All groups share one centre, and each spreads out both ways along 12 directions, with some noise.
Known rows, each followed by its group:
[  9   2   4   6 -36  13 -32 -16  37  13   5 -50 -16 -13  22 -15  -4 -33]	L
[  2  37  13   7 -10 -15 -16  40 -17   1 -26  27 -22  12  16   1  32  13]	E
[ 38  -3 -28 -20 -24 -19  -6 -14  10 -38   9 -31   4   6 -15   0 -33  24]	D
[  1  15   5  15   7  17  24 -35  -7   1 -12  26  -2  23  11  17  -9  34]	M
[ 11   7  -3  -5 -45  28  15 -31   6 -10  -9   3  -2  28  37  20 -18  10]	M
[ 10  -2  -7 -29   1  45  20 -17 -16 -24  10  12  34  42  -1  -1   8 -21]	L
[ -1  21  18 -34   2   3 -21 -22  15  28   8  22  -2  36  47  -1  53  -9]	M
[ 18  18  -4  -5  12 -12 -15 -40  33  23   4 -10  13   7   5  -8  11  -5]	T
[  5  -3  -5  26  10   3 -19   1 -33  -2   9 -13   8  35   6 -21  11 -16]	T
[ -4  -6  -1  33  10   5  44  48  -1 -12 -13  12  14 -44 -27  23 -14   0]	D
[-15 -29  26   4  21  24 -28  -8   6   4  -9   4 -20   3  -3   4  27 -36]	V
[-37 -19 -13  20  35  47  18 -15 -41  18  14  15   9  12  19 -23 -15  -5]	L
[ -4  20   2 -10  -2   7  12   0  -6 -14  -6  20 -22   6   9   3  -5  39]	D
[ 21  41 -23 -30  -9  22 -10  36 -36  38  -1  11   9 -12  16 -11  -8  11]	V
[-11  18  -6  20  32  23  21 -26  10  -5 -17  35  36  30   9   1  -2  -8]	T
[-17  50  -8 -15  -1  42 -46  13  14  -1  -4  -1  -9   9  30 -38 -32  11]	D
[ -6   7  26  -1 -20  17 -32   4  26  28   5 -29 -50 -37  16  -2   3   1]	T
[-10 -23  -3  22 -13   4  -1  -9 -19  -8   8 -15 -24  13  22  -4 -11   9]	T
[ 17 -29  -2 -13  -6  10  26 -25   8 -35   5   0   2   6 -12  27  -6  11]	M
[ 19   1   3  27 -16 -18 -22  16   7 -44 -20  -3   3  31   0  22 -17   8]	D
[ 12  -4  27  14 -19  22 -37  46   7 -28 -24 -11 -10   0 -19  21   1 -33]	E
[  1  28  -8   1  -2  34  -1 -21   9   2  10 -16  -1   8  18 -30  -2  -2]	L
[ 11  30  20   4 -42  16  -1 -12 -13  17 -11   3 -27  19  16  20  -4  27]	M
[  6 -13  16  -3 -27 -22 -14   3   6 -12  31 -21 -13  26  34  15  15   9]	V
[  6  33 -11 -15   1   9 -27  29   9  -8  -5   8  22  17  15 -10 -11  -4]	E
[ 15 -24 -19  -9  10  -6   3 -14   7  -7  37 -20  48  20  12   1  -3 -17]	E
[ -7   7  45  65  -9  -8  10  -3  37 -29 -35   6 -37  -5  -9  40  -5  22]	V
[  1 -27   3   5  -5 -55   0  -5  21  -1  11  -9 -10  -5  21  16  20   6]	D
[  7 -17 -14  42   4 -16  26 -20  -8  16   4  -6   3 -10  12  19 -23  26]	T
[  5  -8   0  51 -10 -23  -7  11  38 -12 -25 -31 -10 -33 -16  -8   1 -32]	M
[ -7  42 -15  35 -15  38   4  33   7   7 -25   6  13 -12  27 -13 -31 -11]	M
[ 18 -15  -2  -5 -11   4  -2   5 -47  14 -24  16 -23   5  -1  17  16   3]	V
[-12  26  -9  13   4  27   9  -7  22   3  35 -23  18  -6  21 -16 -46  26]	V
[ 13 -16  10  37  -7 -24 -19 -24 -14  -6 -42  19 -20  41  11  29   7   6]	V
[ 10  11 -17  -1  -3  19 -26  14 -21  38   1  -9  16   1  21 -22   3 -30]	V
[  4  11  12  29 -34  12  17 -16 -22  31  -6 -11 -31  -4  15  -1  10   3]	M
[-36   7  -2 -20 -22  21   8   9  27  -8  -9  16   7   5  44 -18  21 -42]	D
[ 16   7  -2  -7 -11 -13 -26   4  46 -42   2 -16  30  25   3   8 -15 -12]	V
[-22 -16 -18  11 -16  22  -5 -20   4 -27   1 -14  -7  20  29 -17 -42   2]	L
[-27  39  -9  -5 -17  39  25  15 -15   6  -4  25 -13   1  40 -17 -16  26]	E
[-12  -7  26  60 -25   9 -12 -28  15  30 -20 -18 -47 -12  25  13 -14   1]	L
[  7  26   3 -34 -11   4   9   4   9  13 -13  14 -27 -28   1  -1  19  16]	V
[ 14  29 -29  10 -42 -25 -10  -1  39   9  -6 -35  14 -11  32 -26  -9 -24]	E
[  3   5  13  -5  27  14 -16  31 -16 -27  -1 -10 -42 -20 -41 -30  28   2]	D
[ 31  14  10  11  33   7 -32   8 -12   3  38 -23   6  23   0  -2   7  26]	L
[ 14 -22 -14  21 -28 -20   4 -53  -4 -34   0 -44 -41  14 -13 -21 -19  20]	T
[ -8  10 -15   5 -13   3  10  17 -45  17  16  13   3  29  52  -9   6  13]	D
[ 18   6 -14   5 -11  -7  -4 -71   4   4 -10  -4   6  49  18  -7   1   2]	E
[  4 -16  -5  39   7 -42   4   8 -14 -16 -12   0 -28  -7   1  11  -9  34]	V
[ 14   2  -8  35  29  -6  26  -1 -22  10  18  -5   9 -12 -16  10 -24  43]	V
[ 26   1 -14 -38 -47   0  14 -36  39   6   7 -16  11  -7  23  24 -17   6]	T
[-21   9  21  13 -12 -18 -18   8  30 -21  -9   5 -32  10  31   2  16  10]	V
[-26 -16  -3  24 -10  28  38   6 -12 -36   1  10  -4   9  17   7 -26  12]	E
[ -3 -26  28  56  45  -2 -13  23  -9 -29 -12  22  10  26 -13  36   8  -3]	M
[  6  33  14  24 -16  27   2 -13 -26  33 -11 -11 -28   4   2 -25  34 -19]	T
[ 27  -9  10   8 -13  14 -10  24   3 -15  -6   5  26  26  13  40  10 -23]	M
[-10  34  16  -1  -2  18 -15 -13  50 -10 -35  18 -11   1   5   0   4  -9]	V
[  9   9  -8  26  13  26  28  -4 -20  -7 -12  20  33  28  -3   8   4 -14]	M
[ -3  14  14  50  -5  21  -6  21 -32  26   9 -12 -36 -10  21  -1 -11  32]	L
[-19 -48  23  32  23   6   9  13 -26  -9   9   3 -25  -6  -5  20   9   3]	D
[  9  53 -12  13   0 -28 -33  43  20  30   1  -2  25  -4  38 -15   6  -4]	E
[-14   1  -9   3   3  54  12 -16 -19   1   8 -13  -8  -7  -3 -29 -21  -4]	T
[-30  -4  21   4   5  51  -3  26 -20  53  -7  21  -9 -31  14  13 -10 -13]	L
[  3  -1   6 -10  -7  37 -10   6   3 -49 -15  15  25  48  -2  11  -9 -26]	E
[ 12  10  -5   0  17  26  14  28 -34   5  11  -7  10 -15 -28 -23  18 -14]	T
[  3  44  -2   5 -14  29  -4  40  27 -27 -26  15  30   5   2   2 -18 -17]	E
[ 12  14 -21   1 -14 -19  32 -44  -7  -9  -8   9  11  32  11 -10   9  12]	M
[ 25  15 -15  20  -7 -32  25  30 -21 -14   9 -18 -14 -17  -6 -11  19  24]	L
[-15 -14   1   2   5  15   8  -8  13 -42 -10   9  -9   6  -5   5 -18   8]	L
[-37  -8 -15  27   5  -9  22  -1  25 -21 -17   5 -24 -21  31 -35  17 -18]	M
[ 32  -1   7 -34  -4 -45  17 -11  -4  -6  13   9 -11  10  -3  22  48  29]	L
[-19   2 -15   6 -33   4  11  22 -15   1   0  13  19  33  60  -5  11 -27]	D
[  0 -17   1  30  -5  15   5  22 -30 -20  -2  -8 -25 -11  -7  14 -40  34]	E
[ 46  13 -50 -12 -25 -40   1 -16   3   1  17 -39  30   5   5 -27 -10  -2]	D
[  0  19 -24   5 -18   6   5  19  36 -25 -16 -21   4 -36  -8 -22 -32  -9]	M
[ 18   1 -10  36  27 -39   4  14  14 -11  -9  15  34   6  -3  27 -15  19]	T
[  3  46 -23  13  -4  42  34   7  -6  -8 -23  28  31  10   8  -4 -29   9]	M
[ 23   7  14 -23  -1 -18 -21  12 -11  24  14  10   5  19  17  24  30   7]	L
[-19  20  -3  69  26   9  34  12  19  -2 -20  20  43   3   7  -6  10 -36]	E
[ 15   4  13  16 -14   0 -30  23  13  33 -10 -10   2 -26  -2  35 -29   3]	L
[ 21 -13  18  -9  -6  62   7  16 -25 -21   7 -12  -9 -10 -39  26 -23   7]	D
[ 16  68   1  29 -33   3  -1  16  31  12 -40  -4  -9 -23  -4 -10  -4  -3]	T
[ -9  29  11  -5  -5  43  16  39 -26  23   7  17 -15 -24  11   2   2  15]	E
[ 28 -16   1 -25 -41  -1 -12 -33  15   2  13 -47 -22  -2   0 -11  30 -28]	D
[ 25  11   0 -42  12   3 -30  22  10  21  29  -8  21  -9   5  13  -2  12]	T
[-14 -14  27  -1 -13  29 -22  46  13 -26  27 -23 -24 -16   9  16 -29  14]	V
[ 27 -19   9 -35 -33   3  29 -26   6  13  13 -16  -7 -13  -3  21  39 -19]	T
[  5  17 -12  20 -20  16   3 -43 -30  18 -32  -7 -40   5   1 -29   0   5]	E
[  3   5  -9 -22  -2  18 -29  28  18 -21   4 -23  12  -7  -5 -33  12 -45]	D
[-28 -20   0 -19  -8  19 -21  34  -6  13  -3  16  12  -2  26   2  -5 -37]	L

New rows, each followed by its group:
[  1   9  -4  55  -7   8  60 -14 -11  23  25 -26   0 -27   1  -9  -2  14]	V
[ -4 -26  15  -9 -12  -7 -14 -21  21 -51   8 -13 -42  19  10  15  -9  31]	L
[-12  -3   6 -18  -8  35 -38  42  -6   4 -22   5 -29 -22   8  -8  -2 -23]	V
[  6 -14 -14  23  -4   2   5  18 -35 -32   7 -18 -14   4 -13 -11 -28  21]	T
[ 16  14  24  38 -23   2  53 -36   9   4  -3  -1 -11   4  -6  30  20  18]	V
[ 20  21  -1  -2  -9 -32  -3  20   0   5  19  -2  25  25  23   1  38  -7]	V
[ 11 -12  -1  -2 -17  -2   4  31 -35  -1 -15   4 -30 -16  -2  11  10   6]	V
[ -6  -5   4  -7  -1  10 -10  25  29   3 -15  -5  15 -27 -12  -8  15 -55]	L
[-10  -7  -6  -5 -30  40  22 -20  -5   0   4  12 -19  15  65  16 -10  14]	M
[ 22   7   2  33   0  -9  20  -3 -10  -4   7  -3  15  15  -2  21  -7  23]	V
[ 15  55  25  14  17  24  29  45  11  -4  16  18  38  -4 -19  27  10  21]	V
[-36  -7 -23  48  18  14  40   7   4 -20 -19   1  -9 -35   4 -37  -9 -18]	M
[  3 -10   5  -1  17   6  15 -24 -48  -3  17  24   7  54  10  12  13  25]	M
[ -3  -8 -21  15 -15 -12  -3  -8 -12 -31  16 -20 -15  24  32 -20 -25  28]	L
[ -2  27  -4  10  21 -20 -26  -1  19  36  25 -12  22   7  34 -30  28 -16]	V
[ 11  -8   2 -14  33  25 -31  29  -5  13 -16   7  11 -22 -29  -5  14 -41]	V
[ 15 -25  24 -31 -47   3 -10  -4  -3 -11  13 -26 -45   5   9  17  27  -5]	T
[  1  24  17  52  -8  26  54 -17  -2  16  13  -5  10   0   5   8   8   5]	V
[  7 -14  14  33 -29   3  18 -23  22 -44   9 -18  18  44  12  22   0 -15]	V
[ -6  -6 -18  17 -15  15  22  35 -36 -36   9 -14  -5   9  14 -31  11 -13]	L
[ 23 -11   2   3 -42   2 -14 -57  31   7   5 -39  -9  19  23   0   5 -23]	L
[  7 -14  20 -21  -3  12  29  17  12  15  35  -8   3 -35   0  26  26  -3]	E
[-18  32  28  -7  -5  -5 -18  15   8 -42 -29  31 -16  41 -14  -3  18   3]	M
[ 16  22 -20 -15  30  -2 -32 -39  17  12 -43  30  18  24  -3  -7  -7  -7]	V
[ 18  -3  -3  22   1 -16  11 -22  12  -1 -30  -1   5  -1 -21  -1  29 -34]	V
[ 27  -1 -17 -10 -20  10 -36 -13 -19  37 -20 -13 -19 -10   8   9 -32  11]	V
[-15   9 -15  34 -14 -43  21  -9  15 -17  12 -15 -20   2  34 -17  -7  33]	V
[ -7  13 -19  38  35 -21 -27  58  13   7  -3  -7  22 -24  21 -30   6 -28]	M
[ -4 -13  23  -5  -6  37  10 -10  -4 -25 -16   8 -38  -8 -25  19  -7  15]	E
[  7 -35  -9  14  -4  41  18 -34   5  28  21 -32   0 -27  20   5 -10 -18]	M
[-46 -23  11  31 -22  16  -9  -7  24   9 -41  13 -24 -19  23  13 -34 -20]	L
[-15  53   0 -13  -2  13   3  24  28 -22 -32  27  10   2  -3 -27  21 -26]	M
[  4 -30  18  21 -26  -1  12  10 -16 -25  17 -16 -29   7   6  30  -4  21]	V
[ 20  -2 -16 -18 -25 -16  20 -25 -23 -37 -21  10 -16  35  -6  -6  23   7]	E
[-34  12  -2   8  -2  12  -7 -40  44 -16 -30  17 -16  12  26  -5 -33  13]	L
[ -9  55   7  27  -4   9  11  26  38  -3  12  -9   1 -25  13  -4 -30  33]	V
[ 12  47  14  13 -15  -6 -29  -5  19  21 -37   4 -36  -7   9  -2   7  16]	E
[ 19  13 -15 -17 -12 -25 -30  20 -34   9   9  -9 -23   9  19 -11  -2  33]	E
[ 28  46   2 -44  21  14 -17   8  16  37   0  13  31  -9 -10  -5  32 -18]	V
[ -3   1  -3   9 -11 -14   0  60  20 -37   7 -22 -12 -40 -10  -6 -12   4]	V
[ 18 -11  10  15 -25 -12  10  39 -11   2   0  -4 -11 -19   7  39   1  13]	T
[ 23  -7  15   4  -5 -28  -7 -10 -10  -6   4 -22  -5  12 -42   1  23  -8]	M
[-22  17  -7   1  25  13  11 -36  53 -19  11  -7  -3 -19  -1 -18 -41  33]	V
[ 20 -36   6  15  15   3  -6 -19   3 -18 -10 -26  -5  -9 -49   0  14 -36]	E
[  2 -16  -7  -3  -2  37  47 -25   0 -18  -3  19  11   9  14  16   9  -8]	M
[ 14  10 -21  12 -12  -5  24  24 -36 -18 -38  25  -7  -2 -11   7  -7  17]	V
[ 30  23  26  26  16  14  -5   7   4   2  -9   7   8  10 -22  32   5  14]	L
[ 26   7  -7   9 -22   8   4  40  -3 -28 -19   3  33   6 -17  22 -15 -20]	L
[ 25  37  11 -28 -30  -3 -42  40  38 -13 -12 -10  12   3  -2   6   7 -23]	M
[  1   3   5  23 -39 -21   4 -26  52 -15  -7 -30 -14  -2  18  -7  13 -21]	V
[-32  11  -6  12  22  31 -40  14  19  23 -12  -9 -12 -29  16 -40 -15 -30]	V
[ -3  22  22  15 -42 -31 -13   6  31  -1 -11  -8 -31  10  41   4  33  -3]	V
[-15  53  11  -4  25  41   7  15  14  12  11  25   8  -6   9  -1 -21  41]	V
[ 11 -17 -16  -3 -13 -23   9  -2   2  10  23  -7  22   5  28  16 -11   9]	D
[ -5  -8   5  27  17  22  42  22   5 -40 -13   5  13 -22 -43   1   8 -23]	V
[-21  17  -6  18   6   0   2  50  11   9   9  -1   8 -28  27 -20   5 -11]	E
[ -2   3 -22  63 -23   3  41 -21 -15  19  17 -36   5  -7  23 -23 -19   0]	V
[ 20  15  -1  22 -24 -24   0  18 -20 -20   0  -5  -4  42  28  -8  45  -8]	L
[ 26   6   8 -45 -15   9 -40 -11  19 -11 -24  13  -4  25   2  29  -2   3]	V
[-15  34  12   8 -16  37 -10 -34  26  15  -8  -4 -25   8  34 -18   0   0]	L
[  2  46  -3   3  22  49  29 -16 -14  15 -11  23  15   4 -16 -18   2   5]	T
[-29  -3   0  16  15  18 -41  10  11 -12   3 -25  -1   1  -8 -42 -20 -32]	M
[ 23   5  10  32  -6   6  33 -11 -29 -24 -34  24  -2  26 -26  31   5  15]	E
[ 22  39  -3 -20   1  21 -24  -2   6   0   6 -26 -12 -14 -30 -29 -12  13]	T
[-19 -21 -18  22 -36  10 -24  10  38 -26  -6 -23 -18  -1  73   2 -41  -7]	M
[ 25 -16  -4  23  -4  -9  18 -13  30 -21  12 -39  21 -18 -30   7  -9 -15]	V
[ 13  21  13   4 -24  32  18   4 -14  19  -6 -10 -16 -24 -22   4  -4   4]	M
[-24 -22  21 -10  12  10 -42  39  24   5 -14  13   7 -16   2  18  -4 -39]	L
[ 29 -26  -2 -41  17  -2   5 -50 -12  -6   9  -7  -9  12 -34  -5  38  -8]	E
[ -7 -27  -1 -37 -18  16  -5 -11   8 -13  17 -15 -10  -2  12  -6   2 -13]	L
[ -1  37   1  15 -29  15  -2 -10  27 -16  -9   0  17  37  35   0 -14  -4]	V
[ 33  -2  12 -18 -29   3 -35 -32  16 -16  11 -49 -41  -2 -23   5 -26  30]	T
[ 32  -3   3   8   3 -27  -7  -5  27 -38 -11 -21 -16 -16 -43  13 -11  24]	D
[  5 -18 -13  -9  29  -3 -43   3  -9   9 -22   5 -10  -7  -9  -8  -3 -13]	V
[-29  47  -1  22  -5  42   7 -33  17  14 -24  11 -12   5  20 -27 -29   9]	M
[  9  -6 -18  15 -14 -45   1 -20 -26  20  16 -20 -36   0  32  -8  -6  49]	E
[-13  17  -7  28 -38 -10  -2  13 -16   6   2  -5 -11  29  59 -18  11  -3]	V
[ -5 -17 -10  28  -7 -13 -33  11 -15  -4 -19  -8 -20   8  20  -7 -20   1]	V
[-21  24  -2  37   8  10  11  33 -11   5  -2   4 -11 -19  17 -19 -10  13]	V
[ 23  12  -2 -12 -33 -38  -1  23  20   1  11 -11  12   4  27  13  25  -7]	E
[ 16 -17  17  24 -35   3  48 -28   1 -35 -16   1 -12  15 -14  35  15   1]	V
[-17   3   2  54  -3  13 -29  12  -7   6 -24 -10  -6  17  20 -23   4 -38]	E
[  7   5  -2  13  34  26   3   9   6 -14  -3  14  30   2 -14  15 -23   8]	M
[  4   7  21   8 -23  19 -19  -4   6 -39   0  -6 -23  47  26   5  16   1]	L
[ 12   1  -7   4 -24  17  47   8 -25 -31 -26  18   6   6 -15   8  15 -14]	V
[-18 -24 -12   6  14  30  29 -23   0  -2  19 -14   3 -18  -1 -18 -11 -10]	E
[-27 -11 -44  14 -15   1  20 -12   5 -38 -10 -16 -10  -7  21 -45 -38  -4]	V
[ 49  15 -21  11  -6 -10   4 -33  -2   0  -1 -25  20  16 -22   0  -7   8]	D
[-20  20  -1  46  10  -7  19  48 -12 -16  30  -4  14  10  28 -13  -4  18]	V
[ 22  34  12  -3  14  21 -16 -25 -20  18 -23  24  -4  31 -12   5  11  18]	E
[-10  29  18  31  33  27   6  16 -25  46  -9  20  -7 -15   1 -15  38 -15]	E
